Every row belongs to one group in each of 3 separate groupings. Each group adds its own fixed numbers to the row, and there is some noise. The rows also spread widely along 10 directions, which tell nothing about the answers.
Known rows, each followed by its group in each grouping:
[ 49  -7  10  -8 -43   3  20   8 -19 -25 -23  31 -17  12   9  28 -18  -4
  -5  17 -26   8 -14  13 -25   2  26 -17   2  20  26 -31  -9] => (1) E L
[  0  -1  -1   6   2 -19  -4   5 -15  19   8   1   6 -10   5   6 -15  -3
  -5 -15   7   8  -3  15  14 -11  -8 -25   2 -11   4   0  14] => (0) T Q
[ -4  -4 -25  11  -5 -11   0 -18 -15 -27 -11  13 -15  -6   9 -13 -15 -20
  -7   8 -18   2 -13  21 -20  29  -5 -28   2  14  29  12  20] => (2) Z L
[  0 -15  -1   6 -11   5 -14  12 -14 -13  -2  26 -11   7  -5  -7 -22 -29
   1 -13  26  14 -13  19 -25 -20  -2 -30 -16 -10  27   1  12] => (3) C B
[-20   1   5   3  17 -32 -16  24   1   4  -5   7   3  -9  23  -7  27  -4
 -48   1   9  31  -9  -2  17   1  -1 -14   0 -13  19 -44   0] => (2) V K
[  4 -18   3   7  -8 -19 -29   2 -10  -7 -47  12  -9  -2  29  11   3  -7
   9  11  -4   1 -13  24   9  20  12 -29   4   5  17 -23   0] => (3) E A
[ 18  -1   3   1   7 -29  -5  14   6  12 -14  12  26  17  13  -5  14   9
 -38 -14  -4  20  -8 -14  16 -21  13  -1  -7   8   0 -35 -14] => (1) D S
[ 20   4   2   5  -8  -9   5 -15   6 -17  -5  14  15  26   5  18 -16   1
  14  -7 -25   3  -4 -10  -3   6   8  17  -6  24  -4  17  22] => (0) D A
[-11  19  18   5  17 -18   4  21 -15 -17   4   4  -9  11  -4   5   2   2
  -7  27  -9  15 -21 -10  15   7  22 -29  10  -2  27 -19  20] => (1) T S
[ 19  15 -16   7  20 -26  27   3 -15  17  25 -18  15  19  -1  -4  -7  12
 -10  10 -27  -6  -9 -11  23  -4  20 -26   8  15  13 -10  16] => (0) C K
[ 14  13 -16  10   7 -12   6  33  -5  -8  13  10  11  15   8 -12  24 -25
 -33  22  -1   7 -16   7  -3   2  18 -18   1  14  39 -44  17] => (0) V B
[  1  -1 -16   6   8 -17  -4  -1  12  23  23   3  22  -3  -4 -18 -11  -5
 -33 -40  17  19  10   3  -4 -42 -34  -1 -18   0  -1  13  12] => (3) Z Q
[ -2 -19  -9  21  -6 -13 -30  -1  -5   2 -38  35   5   0  24  -4  14 -23
 -13 -12  19  18  -8  26   3  16   9 -23  -5   0   4 -21   8] => (2) Z L
[ -1  -4  -4  -1  -7 -12  -3   0  10 -21  -7  36  11  13   2 -13 -10  -8
 -36 -29   4  35  -2  -5 -24 -16  -4  10 -25   3  10   5  -3] => (0) D K
[ -1   9  29 -14  -9 -11   6  22 -19 -23   0   9 -18  14  -1  26 -22   9
  -2   9  -6  10  -9 -14   0 -16   8  -9   2  -4  21  -9   4] => (0) D Q
[ -4   2   3  -6  -6  -9  -9   7  13 -40 -28  19   2  10  22   7  17   0
 -20   4 -19  10 -10  -9 -22  22   3  27  -3  27  26 -14  17] => (3) D L
[  4 -10  10 -10 -15 -11 -21   4 -13 -36 -40  13 -27 -15  21   7   4  -7
  -7  15 -18   1 -20  20 -19  31   2  -8   9   8  34 -21  -1] => (3) V S
[ -7  -2   9  -1   8  -8 -13  27 -10 -30 -44   9  -9  29  15   0  13   8
  -3  26  -3   1 -20 -12   7   9  29  -9   0  11  30 -31   1] => (2) C S
[ -4  -8  21 -21  -2 -18 -13  26   0 -14 -25 -12  -9   0  15   9   0  26
 -26 -12 -11   1  -7 -16   0 -23 -16  12  -1  -6  21 -22 -14] => (3) V S
[ 33  -8  16 -16 -39  -8  -2   5 -11 -18 -16  27 -11 -17  24  29  -9  -7
 -17 -10 -15  13  -9  17 -23  10   6   9   6   2  15 -25  -7] => (0) D L
[  0 -14  -9   6 -10 -14 -13   3   7 -35 -58  39   1  25  19 -12   5 -12
 -18   5 -10  23 -17   3 -14  15  18  -5 -15  21  26 -17  -7] => (3) V A
[ -1   9   6  13   3 -14 -12 -19  -2 -11  -8   8   1  -4  21   8  13 -12
   0  13 -21   3  -7   7  -2  44   1  11   3  22   7  -5  35] => (2) V B
[  7  21   0  -1  13 -14  19  12   2  -1  47 -11   3   7 -18  -9 -18  -3
 -22  -3  -1  17  -7 -10  -3 -34 -12 -17  -5   6  18   3  13] => (3) E S
[  8   7   2   5  12 -12 -19  13  26  -5 -17  13  22  16  13  -7  35   3
 -28  -7   6  14   1  -9   2  -4   4  30  -7  22   7 -22  14] => (3) Z S
[ 23 -13  30   4 -17 -20 -15  -8 -12  21 -34  31   4  -1  14  17 -10   1
  -7 -28   5  27  -7   8  16  -5  16  -6  -7 -10 -21 -19 -21] => (0) V S
[ 14  -1  -7   3   7 -33 -10 -12  16  17   0   6  28  -9  13 -16   5   1
 -36 -33  -4  23  -1   0   3  -9 -12  13  -9  11  -8  -6  -6] => (3) D S
[ 25 -15  -5 -10 -26   7  -6  10  10 -19  -6  17   2  -4   8   3  -9  -9
 -27 -28   3   9  -4  12 -36 -23 -28  23 -14   7  13  -7  -4] => (2) V S
[ 21  -6  17 -16 -17   0  -6  36  10 -24 -35  14   6  20  14  17  13  22
 -24  -3  -8   6  -8 -14 -11 -23   9  26  -5   8  21 -35  -7] => (1) T S
[  3 -13 -10 -12 -15 -11   5  14 -23 -38 -17  13 -22   2   8  -7 -28  -6
 -12  11 -19   6 -20   8 -25  -9  -1 -29  -4  -5  47  -8  -8] => (1) C A
[ 17  -5  14   1 -14 -15 -13   2 -12 -10 -32  11  -6  -4  34  33  13  -1
   3  15 -19  -6 -14  11   8  36  20  -4  17  15  10 -36  11] => (2) D L
[  8  17  12  13   4  -7  -4 -22  13 -15   5  32   5  12  -9  -3  -2 -14
  -5  -7   3  32  -3  -3 -11  10   9  16 -13  23  -4  16  24] => (3) Z S

New rows, each followed by its group in each grouping:
[  5  20  -8   6  26 -25   3   1  -3   2  17 -18   9  -7   9 -10  16  -2
 -10  19 -20  -3 -13   1  12  23   8  -7  13  22  19 -14  25] => (3) C S
[-17  12   4   7  18 -20  -5   3  12 -23   3  11  11  21   4  -3   0  -6
  -8   0  -7  22  -8 -19   3   0   1   5  -8  13  12   8  24] => (3) D A
[-10  -1  17  11  -3  -3 -21   6 -13  -5   9  25  -8 -15  -4   7 -14 -29
   6 -16  28  25 -14  27  -3   1  -3 -25  -3 -24   5   7  20] => (0) T S
[  5  -6   1  11  -1 -22 -24 -10 -16  -5  -9  17  -2 -22  17   2   4 -23
  -3   1  -3   9 -18  31   2  29   4 -27   8   2   9 -15  11] => (1) D S
[ 35 -15 -12   2 -27  14 -10  17  -2 -36 -36  16  -5  24  22  24   4 -12
  17  28 -12 -21 -13  22 -20  13  14  -5   3  32  32 -26  15] => (2) E A
[  1 -13   5  -2   2 -16 -23  17   2   3 -32  -3   9   0  26   6  17  12
 -19 -10  -1  -2  -8   1  10  -5  -8   7   0   1   7 -31  -5] => (2) V S
[  4 -29   0 -14 -15  -7 -25  30  -4   0 -32 -12  -4 -10  29  15   3  10
 -13 -21   4 -16  -2  15  -7 -24 -23  -9   1  -9  26 -29  -5] => (3) E L
[  7  -9   3  10  -3  -3  -4   2   6  10   1  17  19  20  -2   9  -7   0
  -8 -34   8  15   3  -6   1 -29  -8   2 -14   0  -8   4  18] => (1) Z L
[ -3 -10  -8  -4  -8   2 -15  25  -1 -23 -15   9   5  15  11  11  -2  -6
  -1  -5   7  -9  -5   9 -14 -10 -12   2  -5   8  24  -4  19] => (0) D Q
[ 19  13  14  -5  -1 -28  16 -19   0  16  30 -14   2 -18   4   5 -23  16
 -23 -17 -22  19   1  -8   5 -16 -20   6  -1   3 -11   7  -2] => (2) E S
[  2   7   5 -15  -4 -35   6   3 -23 -33 -15  -2 -23  -9  22  -3  -2   7
 -30  32 -42   3 -20  -5 -10  24  10 -19  13   7  47 -29  -3] => (1) D B
[-21  -1  -9  -5   0   9  -5  21  22 -61 -35  25   7  33  12 -12  15   1
 -21  -6 -10  10  -6 -20 -40   7  -3  44 -23  23  34   8  24] => (0) C L
[ 21 -11  20   8 -21  -7  -6 -33  -7   5 -14  33  -1   5   0  12 -30  -9
  14 -26   0  23  -2   7 -11   2   9   3 -17   7 -15  17   7] => (3) C B
[  2  -2 -17   0   4 -14   4  31   1 -15 -33  11  14  35  10 -12  11   5
 -30   7  -6   3  -9 -10   1 -16  12  -5 -12  18  30 -28  -3] => (0) V Q
[  9  17  16   8  -5   4  14  -5   9 -15  16  15   8  17   1  26   0  -6
   0  -2 -16  16  -5 -13  -8  11   1  24  -4  25  -3   4  39] => (2) V L
[-11   8  35  -1   3  -8  -2  24  -7 -17  -6  15 -11  19  -7  14 -12   9
  -7   1  12  27 -13 -20   9 -21  12 -12  -5 -14  11 -10   4] => (2) T S
[-11  -9  -1 -15   0   0 -16  37 -11 -45 -26 -10 -21   9  18  13   3   3
  12  27 -12 -23 -17   3 -12   4  -2  -8  10   5  54 -19  19] => (3) C A
[ -2   8  21  -6   3   4  10  26 -16 -15  11 -21  -7  39 -10  28 -20  19
  19   8 -15 -20  -7 -28   7 -28   0  -5   0   0  22   1  30] => (0) V B
[  7  -1  21  -8 -16  -5   1  -1  -9 -34 -26  25 -20  14  -7   8 -28   4
  -1   1  -9  20 -16  -5 -18  -3  14  -9  -8   3  20   6  -6] => (3) T S
[  0   8   1  -6   8 -32  -8  10  -1  -6 -15  -3   4  -6  25   3  17   9
 -25  15 -19   2  -8  -3  10  15   4   2  10  19  23 -30   7] => (3) D Q
[ 17  -2   3   6   1   5   8  19   9  -3  -8   7  22  50 -14   8 -13  15
  -1 -16   7   6  -4 -23   9 -43  12   2 -15  12  -3   0   8] => (2) T S
[ 30   2   3  -8 -12  -1  16  15 -21   8  24  -9  -3   2  -3  25 -26   5
  11   0  -8 -14  -4   7  -1 -22  -3 -11   6   4  13  -6  15] => (0) C Q
[ 22 -18  19   2 -27  -1 -25  16   1  -1 -32  32   2   2  27  20  14 -11
 -17 -11  13  15  -6  14  -9  -4   5  13  -8   0   6 -43  -3] => (2) V B
[ 14  -5 -20   5  -4  10   4  41  17 -17 -14  18  29  43   7  -1  22  -9
 -27 -11   4   2  -6  -8 -15 -23   7  14 -15  21  23 -28  15] => (0) V L
[ 33 -25 -11  -2 -18  10 -22  28  -5  -9 -41   3   8  14  14  18  10   0
  11   0   8 -27 -13  24  -6  -9  12 -11   5  14  26 -33   4] => (3) T S
[  3   2  24 -16 -16 -14   6  -2  -5 -30 -14  14 -21  -3   5   6 -24   9
 -26  -6 -19  26 -11 -13 -19  -7 -10  12  -9  -1  15  -1 -14] => (2) V S
[ 33 -21   0   3 -38  18 -14   3   4 -21 -26  34   3  19  10  25 -16 -17
  18 -17   6   3  -3  23 -29 -10  -3  10 -16  14   6   4  10] => (0) E A
[ -1  15   9  -5  10 -35  12   4 -19 -24 -17   6 -22   5   5 -11  -5   2
 -27  33 -28  21 -24 -10   6  19  27 -33   8  10  36 -26 -11] => (3) V S
[ 20 -10  17 -16 -26 -17  -1 -17 -21 -22 -29   9 -31 -13  11  11 -35  15
  -9  -3 -23   7  -8   5 -15  -1  -6  -7   4  -3  15   0 -21] => (2) Z S
[  1  -3  -6   5   2   7 -15  11  16 -12   5  -5  15  19   6   4   9   2
  -7 -14   6 -13   8  -7 -14 -21 -27  28 -12  13  14   5  37] => (2) Z B
[  8   7   2 -16 -13   9  13  28   8 -27  29   2   2  16  -7  16 -18   3
 -17  -9   4   2   1 -14 -27 -43 -29  20 -10   9  23   3  19] => (2) D Q
[ -1  -4   5 -18  -8  13  -2  40   0 -23  -2 -16   2  20   0  25 -12  22
   6  -9  -1 -24   1  -9 -13 -38 -24  17  -4   0  29   2  24] => (0) T Q
[-11  -3   1   4   1  -1 -19  18 -20 -31 -13  13 -22   6  -2  -2  -9 -20
   6  11  13   0 -16  18  -9   3   2 -34   2  -8  37  -3  14] => (0) Z S
[ 30   6  17  15  -8 -13   9 -23 -15  18   6  10   1  11  -5  18 -25  -2
  17   0  -7  14  -9   5  18   0  19 -27   1  12 -17   2   6] => (2) E S
[ 11   2  -3   8  -9   7 -10  11  11 -11  22  19   5  -6   1  -1   1 -28
 -15 -11  22  20  -5  22 -24 -12 -19   2 -10   7  11  -4  20] => (2) E S
[ 36 -15 -35  -4 -22 -15  18 -28 -17 -16 -16  -4  -8  -6  14  -4 -28   2
 -12   2 -48 -15 -10  19 -23  16  -9 -17   2  27  25   4  -4] => (2) V K
[  0 -27   5  -9 -16  -9 -37  14  -3 -15 -56   2  -2  -3  39  11  16  10
 -11 -14 -10 -16  -3  11 -10   8 -15  19  -3  -2  22 -25   0] => (0) V B
[ 18  -2 -14  10   1  -7   2  12 -14  -8 -17  -8   6  25  10   6   4   4
   5  25 -17 -22 -13   2   7   7  21 -22   9  20  27 -22  23] => (2) T B
[ -9 -20  -6  -6 -12  -1 -18  26  -5 -36 -49  11 -12  16  21   4   6   4
 -16   1  -1  -7  -8   2 -17  -5  -4  -6  -3   3  38 -21   1] => (2) Z L
[-12   0   2   8   7 -16   9  22 -11 -17 -18  24   0  28   1  -5  -1  -7
 -25   5  -6  26 -17 -14   4  -6  22 -31  -8   1  24 -24   3] => (1) V L
[  1  -9  23  -5  -1  -6 -19  28  -7   7 -10  -5   3   3  15  34   7  18
   4 -12   7  -6  -2  -1  19 -16   0   1   6 -16   8 -21  17] => (0) T K
[-11   7   9 -13   6  -8  -4  31 -18 -38  -1 -12 -31   8  -5   1 -10   4
  -6  26  -6  -7 -17  -5  -6 -11  -1 -28  11  -3  53 -13  10] => (3) Z S
[ 11 -14 -17   6 -12   7 -17  11 -13 -27 -21   1 -12  15   8   4  -3 -18
  17  20  -4 -25 -12  25 -22   9   3 -28   1  19  44 -10  26] => (3) E B
[ 25   5  14 -28 -31  -7  18  15 -22 -44 -23   8 -33  -2  15  25 -17  12
 -12  29 -40  -6 -13   4 -27  12   5   5  11  16  44 -23  -6] => (0) V Q
[ -6  17  18   4   5 -19 -13  15 -22 -13  10   3 -23 -25  16  12  15 -20
  -3  38  -6   7 -21  22   3  39  18 -30  24  -3  38 -33  33] => (3) T B
[  9  10  12  -4  -1 -19  11   5 -19 -40 -28  10 -17  31   4   7 -12   9
  -2  37 -30   4 -24 -18   6  18  37 -22   7  21  28 -19  -5] => (2) D S
[  1  -4  39   2  -2 -33 -20  -8   6  25 -21  29   3  -4  15  11   5  15
 -31 -29  12  47   7 -11  22 -14   8   7 -10 -14 -19 -20 -12] => (3) Z K
[ -4  19  27  -1   9 -19  10  -4 -16 -17   7  -6 -20   6  -5  14 -16  11
   6  23 -27  10 -14 -12   8   9   9 -20   7   6  16   3  17] => (1) E S
[  3  -7  11  21  -8  -5 -16   8   0  10  10  48   6   4  -5   6 -12 -43
  -6 -23  37  47 -11  20  -1 -18   6 -30 -17 -13  -4 -10  10] => (3) V A
[ -7   6  11   0   8 -14 -18  27   4 -15 -29  12   1  19  16   6  28   7
 -16  20   4   5  -4  -8  10   2  14   3   2  16  27 -34  15] => (3) Z Q
[ 11 -22 -29   0 -21   3 -17  12   8 -27 -16  27  10  -8  22  -6   8 -26
 -28 -21   1   4 -10  28 -43   3 -21   4 -10  12  30 -13  12] => (1) D L
[  8 -10 -15  -1 -11   5 -21   8   7 -20 -14  11   1  -2  14   3   7 -13
  -5  -4   6  -9   0  23 -25   1 -20   9  -3  19  27  -3  25] => (3) Z Q
[  0   9  19   2   3  -9 -16   2  12  -1  17   3   5  -6   8  22   1  -2
   3 -12   3  11   4  -1   3  -7 -16  18   1   3   0   3  33] => (3) Z A
[ 24 -11   3  -2 -13   3 -12  19  11  10   9   8  17  -7   9  11   2  -8
 -23 -32  17   9  -1  12 -12 -32 -24  18  -8  -1  -2 -20   4] => (2) V S
[ 11 -10 -12  13  -1  -9   4 -14  -1  -4 -21  13  11  30   2   3 -13   2
  -4  -9 -14   6  -5  -6   2  -3   6 -10 -13  20   1   5  10] => (2) V K
[ 32  -2  16  -3 -14 -13 -13   3  11   0 -25  22  11  -5  22  14  22  -3
 -21  -5  -8  16  -8   9  -3  13  13  25   1  19  -1 -38  -3] => (3) V S
[  5 -10  20  -1 -25 -12  -3  -5  -6  -6 -17  40  -9  -3   5   7 -26  -9
 -23 -22   9  42  -5   7 -13 -16  -7  -4 -18  -8  -2  -4 -13] => (2) V Q
[ 26  -7  -7   5 -15 -20 -10 -26   3   1   5  28   7 -23   7  -9 -16 -24
 -20 -30   1  26  -7  25 -21   6 -11  -3  -9   9  -4   7  -3] => (3) D S
[ 13  25  13  10   3 -15   9  14  -1   6  29  21   2   1  -2   8   7 -20
 -18  19   9  31  -7   7   5  -1  15 -18   1  14  13 -25  20] => (3) E Q
[ -2  -6  -9  11   1  -8 -19   3   7 -12 -14   9  10   2  22   7  10 -15
  -1  -1  -5   3  -8  12  -2  15 -10   7  -3  13   9  -8  25] => (2) V A
[ 11 -20  37  -6 -24 -13 -13 -18 -23   4 -25  15 -25 -11   7  38 -33   8
  17 -17 -10  13  -7  10   3   2   0 -19   1 -12  -5   0  -4] => (3) V K
[  6  -2 -11   3 -10  -7   6   0  -2 -38  -7  20  -3  25   0  -2 -25 -10
  -4   4 -14  12 -14  -5 -19  -4   2  -9 -12  15  23   9   8] => (2) D A
[  7  23  26  -2  -4  -9  12 -12  -7 -16  48   5  -9  -7  -7  22 -20  -9
   0   3 -20  16  -5  -7 -14   4 -10   6   2   5   9  14  39] => (1) D B
[ 21   9  24  13  -3 -16  10 -16 -26  19  21  10  -6  -5  -5  34 -20  -1
  20   9 -15  13 -11  10  24  12  24 -38  13  -3  -6  -4  28] => (1) T K
[  1  12  27  -4   6 -32   2  -4   0  -3 -15 -10  -1   3  27  24   5  25
  -7  14 -38   6  -6 -23  25  18   6  16  10  12   0 -19   9] => (2) V A
[ 18   1  23  -2 -18  -1  -4   8 -15  -4  27  24 -16 -28   6  28  -5 -20
  -6  -1   5  24 -10  25 -16   5   0  -8   5 -10  15 -20  21] => (1) C K
[ 12 -13  15 -11  -3 -11 -16  35   2   7 -30  -4  12  27   9  11   3  31
 -21 -25  11  -3   3 -19  15 -51  -3  10  -8 -12   5 -27 -17] => (0) Z S
[ -5   8  16  -1   9 -19  -4   2  13 -14 -15  27   7  14   1 -17   3   3
 -31 -14   3  40  -8 -20  -5  -8  12  17 -18   8   6  -4  -4] => (3) C S
[ 14  10  40 -10 -18  -3   2   1 -10 -21 -20  19 -18   7  15  41  -8  15
  14  20 -18   9  -6 -10  -1  17  19  22   4  17   5 -15  14] => (2) C Q
[ 15 -18 -11  11 -22   8  -9  17 -12 -20 -37  37   2  26   8  10  -2 -25
   2  -3   5   4 -17  19 -15   5  22 -24  -9  10  21 -20   7] => (0) V L
[ -4  21   6  21  15  -7  21  -1 -12  -9  32  20  -3  30 -24   4 -22 -13
   4  16   3  30 -15 -11  11  -3  26 -39  -4   4  10  11  34] => (2) T K
[-24   6 -14   0  12 -14   7   4   1 -42 -27   7  -3  27   4 -17  -4   6
 -19  15 -29   7 -11 -18 -16   9  -7   1 -13  26  36   9  18] => (1) V Q
[  1  23   8  -3  14 -34  10 -22  -5  -6  15  -4  -6 -23   8 -13  -4   3
 -22   8 -32  20 -11  -3  -1  28   1   4   7  14  11   4  11] => (3) C S
[ 30  17   0  17   1 -22   7 -24 -12   5   9  15  -2  -4   4   1  -2 -15
  -6  21 -16  14 -12  14  11  30  23 -21  11  22   2 -12  13] => (2) Z S
[ -2 -14 -18  13   0  -2 -16  -5  -6  -5   2  -5  -1  -2   9   5  -7 -13
   9  -3   1 -10  -5  25  -6   4 -20 -24  -2   7  16   9  30] => (2) E K
[-16   1   1  -1  14 -16  -5  18   5 -12  -3   2   0  17  -2 -20  -8   9
 -35 -16  11  21  -4 -19   1 -38 -15  -5 -14 -10  17  -2  -5] => (2) Z S
[  9   7   1   2  -6  -8 -20 -11  -9 -26  -3   7 -15 -28  16   6   8 -19
   1  13 -15  -4  -9  32 -19  42  -9   6  14  12  23   0  29] => (0) Z S
[ 17   0 -14  10  -7   0   0  24   2  -8   6  26   7  12   0  -6   9 -26
 -25  -3  16  17  -9  14 -14 -15   9 -20  -4   9  27 -26  14] => (3) Z L
[-15  12  23   2   0 -19 -11 -15   2 -17   2  25  -7  -9   5  11  -9 -11
  -3  -5  -2  32  -5   2  -6  18  -6   7  -6   9   2  13  24] => (3) D Q
[ -5   9  10   2  11 -21   5  18  -2 -15 -11   4   0  26   6   6   1   4
 -10  15 -16  14 -14 -20  14  -4  17 -13   0  11  22 -20   8] => (3) V A
